The same things were measured in two ways. Each way mixes the same 7 hidden numbers, adds some noise and spreads widely along 4 directions of its own, which tell nothing about the thing.
Some things both ways: the first way, then the second way.
[-7 -8  2  6 -3 -1  6 -6 13 -4  6  6  6  1 -4 11  0  2 10  4  3  9 -2]
[ -9   7  -4   2 -10   4 -12  14   0 -14   7 -22  -5]

[  6  11  -7   5  -9 -12  -6  -2   3  -8 -10  -7  10  -4  -2  -3   7  -3
   4  -3  -4  10   1]
[ 10  -3  -1 -16   6   3   2   3   8   1  13  17   6]

[  0  -6  11 -13   5  14  -3   8  -6   5  14  13  -9   0   2   5 -12   8
   5   2   5  -7  -7]
[ -1 -32  -7  -7   1   0   6  10   5  -2 -10   4  -9]

[ -6   8 -11  13  -5 -20 -11 -12  17  -7  -9 -20   6  -1  -3  -7   4 -11
  -4  -6  -8  15   4]
[ 10  10   4 -13   8   0 -10   6   4   1  27 -15   0]

[  0 -11  -3  -2  10 -10   7  -4   2   3   1  -9  -4   1   0  -7   9   1
  -1  -5   3  -2   1]
[  7 -22  -2 -10  11   0   5   7   0   5  -2  -2 -10]

[11 -7  1  5  3  5 17 -8  3  1 -1  1  0 -7  3  2 13 -3 -1  4  4  8  4]
[ 4 -3  1 -4  2  7 10  7 10 18 10 -6 -1]

[  2   1   1   7  -4  -9   0  -6   4   4  -1   1   9  -9  -4   7   0 -18
   4  12  10   8   0]
[  5   1  11  -9   9   0  10  22  11   3  19 -10  -4]

[  1  -7   1  -7 -12  10  -6   6   0  -5  12  10  -3   3   5   0 -10  11
   3   5  13   3   0]
[  8   6 -16   2  -8   2 -10  -4   7 -24   3   7 -14]

[ -2  11 -16 -16 -11  17  11  -8   4  -8  -4  10 -10   7  -5   1   1  22
   3 -10   8  12   1]
[-15  14  14  -1  -1  -2 -18  -3   4  15   4  -9  -2]

[  1  14   1   2 -11  13 -17   1   1  -2  -5  -6   1   3   2   6 -15   4
  -6  -5 -12   1   2]
[ -6  17  12   2   3  12 -16 -22   9  21   0  15  12]

[  2  18  -8  -9 -14   2  -5   2   5  -5  -5   4   3  -1  -5   4  -4   5
   8   4   3  11  -1]
[  8 -18  -2 -19   5  -2   1  10  11  -4  13  19  -4]

[ -7  15 -11   1 -24   8  -2   5   5  -8  -6   9   2   4  -2  -5 -11   8
  -1   0   2   8   0]
[  1  -5   3 -11   8  10   5   1   0  15   3  15   8]

[  4   6  -8   1 -16   3  -5  -4  -6 -16  -5   9   6   1   2  -4   1   7
   3 -13   4  10   0]
[  8  -7 -13   0 -10  -1  19   6  17   7  -2   8  -9]

[  1   2  -6 -11   2   5  19  -3   1  -7   0  17  -9  -1  -3  -5  10  11
   7  -8   4   9  -7]
[-17   0  14  -2   7  -1 -10   3 -11  18  -4 -26  14]

[ -8  -2  -8  -4  -8 -16  -9  -1   6   6  -3 -16   7   7  -7   0  -4   0
   3   6  12  -2   4]
[  7   5  -4  -8   2 -15 -11   6   9 -26   8   1 -33]

[ 14 -13   5  -2   7  -1  11   7  -1   8   5  -8  -3  -5   7  -6  10   2
  -2  12   4  -3   5]
[  5  -2  -5  -7   5  -5  -1  -3  -5  14   4 -10 -11]

[-2  2  5  5 -3 -7 -6  2  4 -3  0  0 10  0 -4  8 -2 -1  9  1 -7  1 -4]
[  4 -27 -19  -2  -7  -1   9   7   6  -7 -11   6 -11]

[ -9  -7   4  10  19  -6  17 -17  15   9  -5 -10   3  -1 -10  15  11  -9
   3  -3 -12  -1  -1]
[-18 -12  18  -6   6  11  -8  17   4  12   3 -14   9]

[-3  8 -1 -8 -4  9 -1 -4  1 -3  3 17 -5 -3 -4  3 -7 -1  5 -4  6  8 -7]
[ -3  -5   5  13   3   1   2  -1   7  10  -9 -20  -3]

[ -1  15   3   0  -7   8   6   6  19   3   0   3   6  -3  -8  21  -2   5
  12  19 -12  10  -2]
[ -7 -21  -7 -20  -5   5 -11  14   2  -6  15   9   2]

[  3  -5   5 -10  10  11  10   5   2  12   7   0 -13  -2   2  -1  -1   4
  -4   9   3  -6   0]
[  5 -22  -3  -6   9   2  -3  -3   4   1   0   8  -9]

[ -6 -19   7   0  19  -2   4  -3  -5   8   4  -8  -9   6   3  -7   0   2
  -6 -15  -7 -16  -3]
[-11 -11   7 -17  -2  -7  -8  20   9  -5   7   2  -5]

Other things, the second way, with their names:
z673: [  1  -7  -6  -3  -4   7  -9   8  11 -18  13   3  -4]
z803: [ -9  -9  11 -33   3 -13 -16  16   7   6  24  11  -6]
z631: [ -2  -1 -10  -5  -6   0 -10   0  -6   2   3 -12   2]
z697: [ -7   7   6  -2   5  -3 -14  -6  -4   8  -6 -12  -4]
z198: [-13  -5  20 -16  10   1   5   7   3  43   6  -2  13]
z972: [  6   0  20  -8  15  -5 -10  13  16  -4  24 -16 -12]
z15: [  0  -9  -5 -18  -3 -11   3  19   7  -9   7   8 -17]
z537: [  3  -4  -1 -15  -3  -7  -8  20  14 -12  22  -2 -17]
z186: [ -3   8   4 -16  -4   4 -24   5  15 -13  26  14   3]
z641: [ -7   1   5   9  -2  -8  -3  -3   7  10  -6 -19  -4]
z590: [  3 -12   4 -22   1  -3   7  19  19  15  23  10  -6]
z238: [-10  -2   3  11  -1   5   5  -6   9  18 -23   2 -10]
z722: [ -9 -12  12 -30  -5  -9   0  28  22  13  28  12  -6]
z332: [ 14 -24 -12   2   7  12  19   4   2   6  -6  -3  -2]
z915: [-14  -3  23  11  14  -2 -12 -10   6  12 -20  -6  -4]
z16: [  2  -6  -9   2   1  -9   6   3  -9  12  -7 -29  -8]
z101: [ -5  14  -6   1  -6  -2  -7   0  -8   3  -1 -19  -3]
z143: [ -3  -7 -11 -14 -11  -5  -3   6   8  -8   4  22  -4]
z457: [ -3   9  11  -6  10   7  -4   2  -2  20   9 -14   3]
z343: [-10 -26  -8 -14  -4  -7  14  12  -5  25 -11   1  -1]
z83: [ 18 -13  -5 -13  11   1  10   9   5   5  17  -4 -10]
z767: [ -6  -8   3  -4   6   2   5   4   3  13 -15   9 -17]
z672: [  2   6 -16   1  -7   9 -13  -9  -3 -10   4   2  -7]
z357: [ -7  15  23  -7  12   4 -10   5   9   7  11   3   4]
z518: [ -7  -7  -5   0  -1   0   6  -4  -5  16 -19   4  -7]
z595: [  0   4  -7   3  -6  -6  -2  -3   3  12  -4 -17 -16]
z577: [ -1  -5   9 -17   3  12  12  15  19  12  14  29   4]
z821: [ 14 -12  -5  -8  13   8  17  -3   4  23  -3  12 -12]
z904: [  2 -18   5 -10  13  11   9  19   1  -2   2   1   1]
z804: [ 14  -3   1  -8   3  -8  28   9  18  26   8   2 -10]
z14: [-11  17  20   5   1 -10 -11  -6   9  15  -5 -10   9]
z552: [  6   8 -11 -19  -7   7  -7   2   7 -12  22  29   9]
z561: [  8 -13  -8 -23  -2  -6  -6  17   8  -1  31  -6 -16]
z990: [ -5 -20   0 -14  -2  -2   1  19  13  -8   1  15 -15]
z683: [  1 -27   8  -9  11  -5  14   3  17  16 -11  20  -9]
z647: [ -2   5  -3   0  -4   5  11   0  -2  30  -1 -16  14]
z478: [  3  18  15   6  11  -1 -20 -19  10  19   7 -15 -14]
z742: [  8   3 -10  -7  -1   4  -9   0   6 -19   5  15 -16]
z164: [  6 -12  -3 -22   2  -2   2  15  12  -4  19  17  -9]
z68: [-12  10   3  12  -3 -10 -16 -13  -2   5 -15 -21  -8]
z438: [-18   1  -3   2 -14  -2  -3   6   3  16  -7 -13 -13]
z926: [ 11 -17   2 -15  15  -4   1  10   1  -7  10   3  -7]
z316: [ -6   5 -13   2 -15  -9 -10  -5   6  -6  -6   2 -15]
z620: [  4 -20  -4 -25   0 -12  16  22   8   6  10  14  -9]
z917: [ -4  -4  -8 -12 -16  -1  -6  19  21 -13  18  15 -21]
z45: [ -6  -3   9 -16   8  -2 -11   2   2   1   3  14   1]
z868: [ -4 -11  -3  10   2  -8   2   7  -6  10 -15 -41 -17]
z929: [ -8  -5  -3  -3   1   2  -9   0 -10   5  -8  -9  -1]
z789: [ -3  -4  -1 -15 -10  -4  -6  29  22 -16  21   3 -25]
z55: [  0 -14  -6  -2  -1  -4 -12  -3  11 -12  -7  11 -21]
z352: [  6  15   1  10  -1   2 -16 -11  16 -11   5  -6 -12]
z177: [  8 -11  -9  -8   0  -3   0  10  10 -17   1   9 -21]
z252: [ -4 -10  10 -10  16   9  -7  12 -11   6   5 -18  10]
z397: [  5  16   6  16   3  11  -8 -19  16   1  -4   4   4]
z636: [ 11  -5 -16 -11  -8  -2  10   9   9   6  13   1 -16]
z400: [ -6  11  15  -7   7   3 -12   4   4   6  12  -8   6]
z943: [ 2  1 13 -1 11  5  4  2 15 13  1  6 -5]
z245: [ -4   2  -4   5  -8  -8  -6  -4   9   0  -6  -2 -11]
z838: [-11  -1  -2  -5 -12  -8 -14  -4   6   6  -4   6  -3]
z453: [  1  -2   2 -19   3   7  14  22   2  20  22  -4   3]
z119: [  6   6   8 -13  -3  -5  -6   6  29  -3  27  17  -4]
z458: [ -1  -1  18 -10   7  -9 -11   7  19 -10  13  11   1]
z271: [ 12   9   6  14  16  -1  -5 -24   1  15 -10 -17  -2]
z694: [ -2   1  -4  -1  -6  -6   2   0  12  -3  -7  15 -13]
z337: [ -7 -10   8   9   5  -9   2  14   7   4 -13 -31 -22]
z624: [ -4 -13  19 -10  20   6   8   9   5  17  -3   8   0]
z59: [  7   3 -10   3  -4  -2   4   6   3 -10   5 -13  -2]
z828: [-14  -6   6   9  -5   1  -3  -5  13   2 -22  14   1]
z945: [ -7  -6   7  -6   3  -4  13  13   4  28  -2 -13 -14]
z872: [  3 -14 -14  -3   0  -3 -11  -5  -2  -8  -9   2 -20]
z379: [-5  1 -7 -4 -6 14 -3  7  1  4  9 -4  5]
z176: [ -8  -6  10   6   8  -2  -2   5  -4  17  -3 -35  -1]
z95: [  0 -25   2 -11   6   5  15  25  10   2   3   6 -12]
z348: [ -4 -17   9 -21   6  -5   1  20   4   6  14   2   6]
z280: [  0   8   7  -7  -1   0 -12   5  14  -5  18   2  -2]
z70: [  4   0  -8  -6  -5  -6  -5   8   7 -11  12  -3 -11]
z702: [  9   5   1   4  -5 -16   6  -2  31  -5   1  15 -24]

Some of these things the first way, each followed by its name:
[  4   7  -9   9 -11  -6  -4  -3  -9  -4 -14  -4   4  -3   4 -17   0  -8
 -10 -11   1   2   3]
z804
[  4 -11  13   6   5   2 -13   5  -1   9  10  -7   1  -5   8   2 -11  -9
  -7   9   0  -6   1]
z457
[ 14  -7  14   0  14  -9 -16   4  -8   9   9  -9  -1 -12   8  -5  -3 -17
  -4   5   1  -7  -2]
z271
[ -2   6   3  -7  -3   2 -11   7  -2   1   3   4  -1   2  -2   2 -11   4
   4  -1  -3  -5  -7]
z68
[  5   3  -4  -1   6   6   7 -11  -3   3  -8  -6  -6  -4   2  -4   6  -2
  -9 -10  -3   1   3]
z119
[ 7 -4 -1 -1 -2 -3 -3 -3  1 -5  0 -7  3  2  1  1  5  6  3 -3  1  4  3]
z595
[ 2 -7  3  3  9  1  1 -5  1  4  1 -8 -4 -1  2 -2  1 -4 -6 -5 -3 -3  1]
z280
[  5  -1  -6   8  -6 -16  15  -5   6  -8  -6   5  11  -7  -4  -2  17  -7
  11   4   6  15  -1]
z59
[ 13 -28   9  -7  15  -6   6  -2  -9   6  12  -6  -1  -1   5   2  11   4
   5   2  15  -7   3]
z177
[ -3  -8   2   2   1   5   2   5  -2   2   0  -4  -3   7   4  -7  -3  11
  -5  -6  -6 -12   0]
z316
[ -6  -4 -13  -4  -1   2   5 -15  -4  -4  -6  -2  -9   7   1 -12   2   5
  -8 -21  10   1   2]
z943
[  6   4   1   5 -13   8   8  -1  13  -8   2  10  10  -3  -3  17   3   5
  12  13   1  18   2]
z379
[-17 -16  -8  -3  15 -10   8 -19   1   3  -3  -8  -8   9  -5  -9   5  -2
  -3 -23   7  -6  -3]
z337
[-9  0  0  6 -3 -5  4 -5  8  9 -3 -3  8  1 -8 11 -4 -9  4  8  3 -1 -1]
z95
[ 10   3  -3 -12  -1  -9   8   1   4   4   2   2   2  -8  -5   5  11  -2
  13  17  15  11   0]
z926
[ -9  14   2   7  -1  -6  -8   0   4   3  -8  -3   6  -2  -6   3  -8 -12
   0  -2 -12  -1  -6]
z641
[-11  -9  -3   9 -10  -8 -15   1   7   1   1 -18   5  11   2  -5 -12   4
  -7  -1   0  -6   6]
z742
[ -7   8 -10 -13   7  -6  11 -14   1   7 -11  -4  -3   4 -13   6   9   2
   6 -11   5  -1  -3]
z915
[ 11 -12   5  -7   7   9  19  10 -13  -1   3  12  -8   0   7 -12  10  16
   2  -6  -2  -9  -4]
z343
[  6   5  -5   6  -1 -10   0 -16   4  -4 -10  -7  11  -6  -5   9  11  -9
   5  -5   1  12   2]
z397
[ -9 -11  -3   9  11  -2  19 -13  14   3  -3  -7  -3   1  -3  -1  11  -2
  -4  -6  -6   2   1]
z673
[-11  -5  -7   3  -5  11  11  -8   9   1  -4  -6  -3  11  -2   5  -1  13
  -6  -6  -2  -1   6]
z917
[ -5 -14   7   4  11  -7   1  -2   7   4   9  -3  -4  -2   1  -1   0  -6
   1   2   0  -2  -3]
z252
[ 16  -4   7  -5  17  -2  -4  -9   5  15   3 -26  -2  -8   2  13   8  -8
  -4  11   1   1  10]
z478
[  6  -4   6  -7  14  18   9  -2  -6   8   1  -2 -13  -1   4   0   2   7
  -8  -9  -7  -9   0]
z722
[ 12 -12   1 -13   9   2  23  -6  -8  10   1   5  -3  -4  -2   5  15   2
   7   6  19  -2   1]
z624
[  1  -9  -3   7   3 -19   8  -2   3  -4  -4  -6   4  -2   1 -13  14  -4
   2  -5  -3   3  -1]
z16
[  2  -9  13 -10  12   5 -10   5  -2  14  10 -10  -4   3   2  11  -9   4
   0   6  -1 -14  -1]
z55
[ 9  1 -7  0 -4 -9 10 -5  9 -1 -1 -4  2 -8 -1 -2 13 -6  3 11  9 14  4]
z83
[ 14 -12  10   6  11  -9  11   1   5  -1   4  -8   6  -7   3   5  18   0
   8   7  -7   3   1]
z631
[ -5  -7   2  -4   1  12  -4  -1  -7   7   6   3  -9   2   4  -5 -13   0
 -10  -5   9  -9  -1]
z357
[  5   3   6   7 -14  -9 -14   9   5  -4   3   1  17  -3  -1  10  -6  -4
  12  14   0   6  -2]
z101
[-11   4  -9   4  -3  -5 -11 -13   9  -3  -5 -12  -1   5  -3  -2  -6  -3
  -6 -13  -2   5   2]
z352
[ -5   6  -7 -15 -13  14  -8  -2   5  -6   7  10 -10   5  -2   2 -13  14
   2  -3  11  10  -2]
z537
[ -4   2  -2 -11  -7   7  -2  -1   0   0   1   5   2   7  -5  10  -6  12
   8  -2   7   0  -2]
z990
[ -7   0 -15  -2 -11 -11   9  -4   2  -5 -11  -5   5   8  -6  -8   8  10
   4  -7   6   3   2]
z15
[ -3   1 -12 -11 -18   8   6   4  -5 -11  -3  12  -2  10   0  -9  -1  24
   4 -10  10   3   0]
z518
[-13  13 -12   9 -20   7  -5  -7   3  -7 -14  -1   5   9  -3  -2 -12   3
  -8 -12  -3   4   3]
z577
